All groups share one centre, and each spreads out both ways along 13 directions, with some noise.
In the rows, zero is written as 128.
Known rows, each followed by its group:
[117 110 140 159 174 163 129 170 129 124 154  91 159 118 147 116 152 150
 125 135 146 137 185]	L
[119 172 144  80 182  46  76 107  72 168 173 133  86 208  71 124  87 123
 173  75 142 101  70]	H
[155  89 117 130 148 117  56 133 112 149 137 103  91 141 182  87 131 160
 156  87 150 109 153]	L
[178 149 139 129  38  81 175 158 136 103  62  78 140  41 129 145 126  92
 123 167 119 120 129]	U
[150 130  99 127 126 147 133 164 117 132 105 151 128 139 162 131 131 158
 153  98 116 116 112]	U
[127 162 173 145 167 160 206 149 123 142 110 101 125 142 139 101 119 136
 134 111 102 169 163]	L
[164  79 115 172 128  88 134 186 129  67  76 130 169 157 177 148 139  81
 115 130 174 103 142]	H
[120 141 148 106 164 104 105 132  62 131 148 129 134 153 160  88 125 176
 143 110 115 120 104]	G
[136 144 144 142 118 164 180 175 141 166  97 107 132  79 115 111 122 152
 140 118 154 139 154]	H
[152 105 114 151 115 164 130  93 162 150 125 169 111 126 165 100  39 131
 144 106  58  92 164]	H
[ 75 112 148 184 170 103 143 143 156 150 147 149 142 144  73 127 140 139
 165 130 113 115 156]	U
[118 161 126 126 139 149 152 152 116 130 145 120 107 119  90 125 161 156
 156 122 114 182 127]	H
[147 140 126 138 125 166 155 161 150 134 126 113 113 115 179 124 116 126
 120 103 131 144 149]	G
[103 154 132 136 137 124 133 111 117 110 134 114 159 137  86 148 103  79
 140 106 154 173 100]	U
[139 110 126 100 128 136  95 112  82 128 117 119 103 130 136  72 149 147
 132 125 131 145 133]	G
[108 152 138 141 122  96  88 129  84  88 155  93 118  96 144 126 146 138
 128 112 159 166  96]	L
[142 188 132  93 141 128 161 156 111 150  81 148 207 136 170 174 151 164
 112 103 138 105  47]	U
[124 135 135 110 121 118 164 119 124 147  92 159 151 137 104 130 118 110
 110 131 139 106  95]	L
[161 128  87  58 142 136 124 110  74 158 113 170 127 184 172 102  83 105
 115 108 103 105  66]	U
[102 126 111 161 139 170 140 132 171 145 139 185 152 164 130 159 158 178
 145 122 108 139 135]	L
[127 158 134  78 108 170 146 112 138 189 168  61 110  76 132 106  78  89
 118 111 146 161 147]	G
[134 142 131 141  89 148 162 146 120  86  67 119 130 115 137 138 136  95
 118 108 190 193 108]	L
[166 124 118 104 183 159 112 131 133 133 140 119 144 138 174 184 170 129
  65 150  69  50 137]	H
[125 123 139 120 134 101  92 133 121 144 135 114  80 148  85 109 157 146
 161 116 155 146 145]	G
[139 110 105 115 130  72 142 175 139 163 124 127 169 145 163 122 203 163
 151 156  93 112 115]	U
[102 214 164 129 191 193 169 132 152 144 186  84  94 158  55 196 141 121
 127  98 114 197 154]	H
[155 113 162 115  93 154 150 127 158 147  63 113 108 147 139 102 135 125
  98 133 198 136 175]	G
[155 113 119 116 117 159 133  92 150 132 102 122 106 163 122 131  97  84
 146 118  96 151 151]	G
[ 86 165 171 162 121 115 131 124 136 112 118 119 180 114 130 146 154 169
 118 120 192 162 109]	L
[117 144 100 125 112 107 139 169  93 137 140 160  78  55  54 122 148 146
 138 124 128  99  84]	G
[117 119 110 131 123 133 146 155 153 137 124 142 146 141 165 153 155 129
 113 133 150 134 112]	H
[ 94 130 145 165 197 165 127 155  74 146 123 143 100 119  59  86 101 148
 159  60 178 152 146]	H
[157 135 158 128 149 127 139 125 126 132 112 128 101 170 123 117  46  99
 132  99 132 108 165]	G
[200 119 111 158 148 125 137 162 121 107  78 176  98 165 168 137 123 143
 134  88  80  74 133]	L
[164 123 123 142 141  80 111 106 161 131 110 116 174 158 123 173 106 108
 156 133  96  73 126]	H
[102 109 149 120 214 117 107  77  92 134 161 147 125 174  69 106 133 118
 119 142  64 109 143]	U
[117 159 135 131 124 143 164 139 160 146 145 114 104 169 138 138 126 125
 137 111 143 182 140]	H
[116 143 155 151 153 139 177 121 136 124  97 149 157 168 154 126 147 135
 107 120 117 152 122]	U
[ 91 175 155 128 139 160 160 117 123 148  93 165 175 143 132 156 147 165
  91  90 173 157  62]	U
[142 105 178 139 119 121 161 110 133 101  81  73 188 141 173  98 108  77
  90 151 160 153 173]	G
[125 177 167 112 133 123 152 100 147 154 113 121 138 168 119 158 127 135
 111 114 154 141 104]	G
[ 95 218 130 128 158 158 197 105 139 117 172 150 163 123 142 207  90  90
  84 100  85 141  41]	G
[101  56  97  96 216 111 139 153 112 248 170 197  89 132  86  51 127 129
 110 128  87  19 142]	L
[116 137 176 162 128 147 129  88 154 110  90  78 169 122  73 130 149 135
 158 135 155 177 181]	U
[146 127 164  97  81 192 178 116 116 159  52 116 144 116 184  43  90 142
 106 128 162 163 158]	U
[ 78 173 141 106 111 150 186 159 165 182 149 105 133 136  92 148 148 121
 129 116 194 195 118]	H
[132 119 137 186 142 172 153 146 129 104  85 144 138  69 122 118 112 139
 136  98 114 122 153]	H
[118 148 160 156 126 166 120 118 172 140 115 112 126  95 101 162 171 175
 126 118 165 153 156]	U
[154 130 109 108  93 104 164 169 112 108 127  92 123 116 189 125 146  88
 105 143 122 155 109]	U
[121 138 188 189 145 125 135 133 178 126 103  73 136  89 147 162 158 141
  95  99 173 125 180]	G
[111 131  79  79 110 136 182 145  85 119 148 173 168 193 146  89  71  81
 155 143 103 170  70]	G
[142  75  72  91 114 107 103 155 110 116 184 135 137 105 161 100 160 144
 132 210  52  79 142]	H
[145  90  93 135 162 200 184 181 175 195 138 145 105 157 147 108 103 114
 143 117  84 135 200]	L
[134 173 141  85  88 126 225 128 138 197 144 138  99 116 136  89  71 108
 122 157  40 124 126]	L
[136 123 121 114 100 108 150 143  86 117  90 180 103 146  88  88  97 104
 142 133 146 126 108]	G
[129 194 177 182 135 117 133  84 150 112 169 114  91 128 187 131  64 154
 138  87  54 143 130]	H
[157  72  92  53  79 149  85 131 140 196 145 102  81  87 156  91 155 134
  98 169 138  94 171]	U
[119  50  66 170 111 177 135 189 145 147  72 219  98 137 141  92 159 153
 144  94 167 136 129]	L
[144 129  94 129 155 142 133 161 108 130 151 114  94 131 122 123 113 112
 152 107 104 148 138]	L
[142 134 119 136 165 133 115 149 134 150 112 118 119 151 126 146 139 144
 143  79 145 122 136]	L
[141 121 104 131 163 158 163 159 103  94 148 146 112 130 128 124 128 101
 115 151  68 125 143]	L
[120 149 121 119 106 113 149 134 148 150 140 114  93 171 172 121 147 133
 150 111 114 194 111]	U
[135 132 113 124 159 133 126 151 123 130 159 119 156 145 170 138 132 136
 123 127  93 116 127]	G
[143 154 133 104  97 124 170 186 139 152 145  95 116 115 162 134 154 147
 122 160 119 138 137]	H

New rows, each followed by its group:
[130  99 109 121 119 134 126 126 133 132 115 147 110 144  93 123 133 110
 136 137 136 131 140]	G
[138 105 113 135 103  97 110 107 107  97 107 143 146 111 163  99 123 119
 130 141 115 119 100]	H
[144 116 107 122 133 164 129 170 122 123 146 108  82 136 137 121 133 112
 134 115 151 154 162]	G
[119 114 116 127 139 146 139 165 121 125 131 118 152 161 186 100 130 146
 132 118 143 147 148]	G
[114 142 120 119 132 156 161 124 126 135  98 161 159 132  74 137 118 121
 144 133 122 142 112]	L
[101 119 139 158 128 150 171 161 170 169 144 133 153 114 136 121 116 157
 138 137 124 121 174]	L
[169 138 135 110  61 119 149 131 122  91  73  89 135  57 136 151 151  99
  85 155 148 118 114]	U
[128 142 134 103 130  86  93  94 115 143 157 128 113 164 152 124  85 114
 134 117 116 104  99]	H
[ 91 107  90  95 127 132 146 177 142 164 179 127 141 152 113 126 167 122
 136 165 147 144 144]	H
[118  58 103 166 129  96 157 208 183 196 131 164 144 112 137  95 162 165
 146 161 124  49 183]	U
[101  87  76  77  86 148  88  94 113 132 157 106  98 122  82  78  77  66
 165 136 165 188 120]	L
[119 157 155 187 131  93 166 169 126  70 118  98 145 102 140 151 191 141
 116 149 106 165 134]	U
[127 151 127  94 124 115 132 125 127 138 129 103 138 152 129 163 167 121
 121 140 126 149  98]	H
[138 103  93 114 123 112  92 108  59 115 109 158 111 109  91  68 121 149
 179 125  76 129  93]	H
[103  99 142 153 102 146 122 104 204 155 102 132 123 131 113 144 205 160
 115 143 168 149 160]	U
[158 122 140 145 146 132 143 154 116 124  82 134  98 155 170 109 123 122
 131  83 131 133 143]	L
[136 144 122 114 109 100 124  95 147 154 127 153 104 158 116 140  76 109
 147 108 115 107  96]	L
[131 147 129 136 147 133 154 123 135 144 115 167 125 161 132 144 114 135
 122 105 102 110 103]	U
[115  97 115 111 113 110 160 120 124 167 102 171 124 152 139  78 112 104
 128 135 131 128 105]	U
[144 112 107 139 175 100 115 159 121  95 145 113 141 172  90 167 135  92
 152 129 101 120 145]	H
[105  75  76 101 142 124  95 111  86 108 148 164 140 119 123 112 140  95
 102 155 128 110  92]	H
[ 96 143 123 195 167 137 176 166 193 146 116 173 189 195 132 186 115 127
 146  78 160 135 114]	U
[122 154 124 174 161 149 156 138  61  42 131 153 150 171 206  95  78 128
 145  93  79 196  89]	G
[162 184 183 166 125 122 158 155 151 117  98 108 148 126 211 146 155 196
 120 122 107 124 141]	L
[132 121 144 140 178 124 127 163  82 108 135  96 123 119 125 108 136 110
 115 108 144 131 142]	L
[128 122 114 132  88 130 131 132 144 126 116 138 119 129 176 119 135 131
 120 117 147 160 113]	L
[137 233 201 154  99 129 220 125 156  94 125  97 185 112 148 167 100 152
 129 153  73 158 135]	L
[ 69 207 164 195 127  91 195 172 118 115 115 155 157 118 146 123 191 201
 162  93 141 216  55]	U
[ 97  89 138 116 154 134 137 136 153 204 148 119 151 180 147  71 135 156
 161 134 132 151 167]	U
[135 157 158  85 106 172 112  81 118 151 108  70 133 130 130  82 133 166
 158 118 144 197 152]	U
[142 148 134 108 109 123 128 146 123 150 112 129  98 125 144 122 172 166
 127 115 144 137 109]	G
[127 102  87 117 122 156 156 174 161 150  91 162 161 140 125 174 201 125
 112 138 165 128 103]	H
[165 146 100 145 170 179 161 165 166 124 127 153 130 184 133 194 130 122
 141 110  66 121 144]	L
[149 126 110 150  95  98 124 129 128  92 143 125 142  85 169 130 130 145
 142 162  46 103 130]	H
[101 120 124 101 180 151 152 151 101 164 173 104 123 123 119 103 170 117
 104 133 127 152 134]	L
[158 134 100 124 134 128 129 129 177 133 129 147 134 218 161 194 160 127
 139 122 100 140 112]	H
[ 63  97 106 163 190  92 122 166 121 153 175 178 156 167 108 128 179 145
 144 125 136 116  99]	U
[138 167 167 119 137 129 213 150 163 241 111 136 124 130 133  96  94 178
 148 109  85  95 153]	L
[129 154 182 129 160 118 142 128 114 142 139  77 116 139 154  90  99 111
 126 105 124 163 152]	L
[125 197 174 104 109 153 208 178 150 172 118 100  98 128 158 155 142 122
  73  97 196 175 121]	H
[ 80 125 150 138 168 121 135  92  99 109 156 134 114 144  76 106 107  83
 109 133 127 164 121]	U
[144 129 104 110 113 124 139 159 111 120 127 109 149 115 143 133  90  91
 144 115 150 145 110]	U
[167 139 121 152 192 187  82 148 113 152 171 142  36 133 129 118  56 175
 160  37 106  75 181]	G
[169 165 100 108 162 129  94 142 115 123 144  82 162 170 133 182 119 142
 193 104  92 128 114]	U
[124 160 122 119 141 177 171 166 125 144 147 143  93 116 126 135 154 158
 122 114 102 152 133]	H
[134 100 114 112 157 105  92 112 148 167 128 153 143 217 137 135  84  94
 138  87 162  89 126]	H
[140 176 155 147 152 177 111 102 126 117  99 143 119 110  71 152  96 169
 149  85 117 120 132]	U
[132  99 108 142 156 169 125 114 177 192 109 163 159 134  94 133  92 138
 165 104 115  90 162]	H
[114 138 148 163 152 155 138 141 104 105 108 163 123 115 130 115 132 156
 116 103 135 131 121]	U
[ 85 129 111 110 142 183 137 117 116 133 124 209 127 174 177 143 163 125
  50  83 193 151  47]	U
[104 110 154  50 137 127 136 124 110 177 149 115 188 240 147  61  50  92
 137 141 215 142 145]	G
[113 110  90 105 126 174 113 127 156 156 153 109 135 145 120 134 142 121
 154 129 145 170 145]	L
[144 110 110 148 140 132 109 132 128 137 121 162 131 145 140 109  96 139
 161 105 109  99 127]	H
[144 181 159  87 160  78 132 125 109 147 135  89 122 155  82 167 120 104
 130 105 141 109  96]	H
[100 115  93  52 124 173 143 115  89 163 115 128 148 106  54  95 156 104
 127 167 143 175  95]	L
[121 153 153 114 159 116 148  83 104 117 104 122 167 160 107 140 121 102
 111 133 109 137  99]	U
[ 96 125 136 196 196 119 152 161 136 118 173 179 106 138  89 145 117 115
 115 112  95  88 145]	U
[119 129 112 117  97  83 138 135 125 117 143 105 172  90 142 156 168 116
 104 174 117 115  89]	H
[120 113 131 121 190 123 127 185  73 131 106 133 125 159  76 120 136  95
 122  83 218 130 120]	H
[154 197 153 116 147 160 129  96 181 204 137 142  64 137  93 196  87 161
 122  59 118  75 124]	G
[ 98 105 116 152 192 165 116 131  95 114 122 175 113 161  71 122 112 101
 134  70 174 141 115]	H
[160 146 108 135  89 125 147 132 151 103 117 104 104 123 129 174  93  75
 141 112 121 145 130]	U
[118 150 146 125 146 150 122  97 106 128 129 151  98 123 102 112 134 159
 123 118 113 143 117]	U
[112 119  97 106  90 133 166 136 142 146 174 171  75 153 142 112  77  79
 102 130 132 141 111]	H
[110 132 144 111 135 168 141 107 129 156 103 145 134 160 149 100 131 150
 123 107 144 160 134]	U
[101 112 115 114 161 157 121 165  90 133 164 102 160 125 128  99  67  93
 135 107 183 144 144]	U
[115  46  62 120 152 107 107 130  92 127 149 221  95 137  65 103 100  56
 108 133 127  58  91]	L
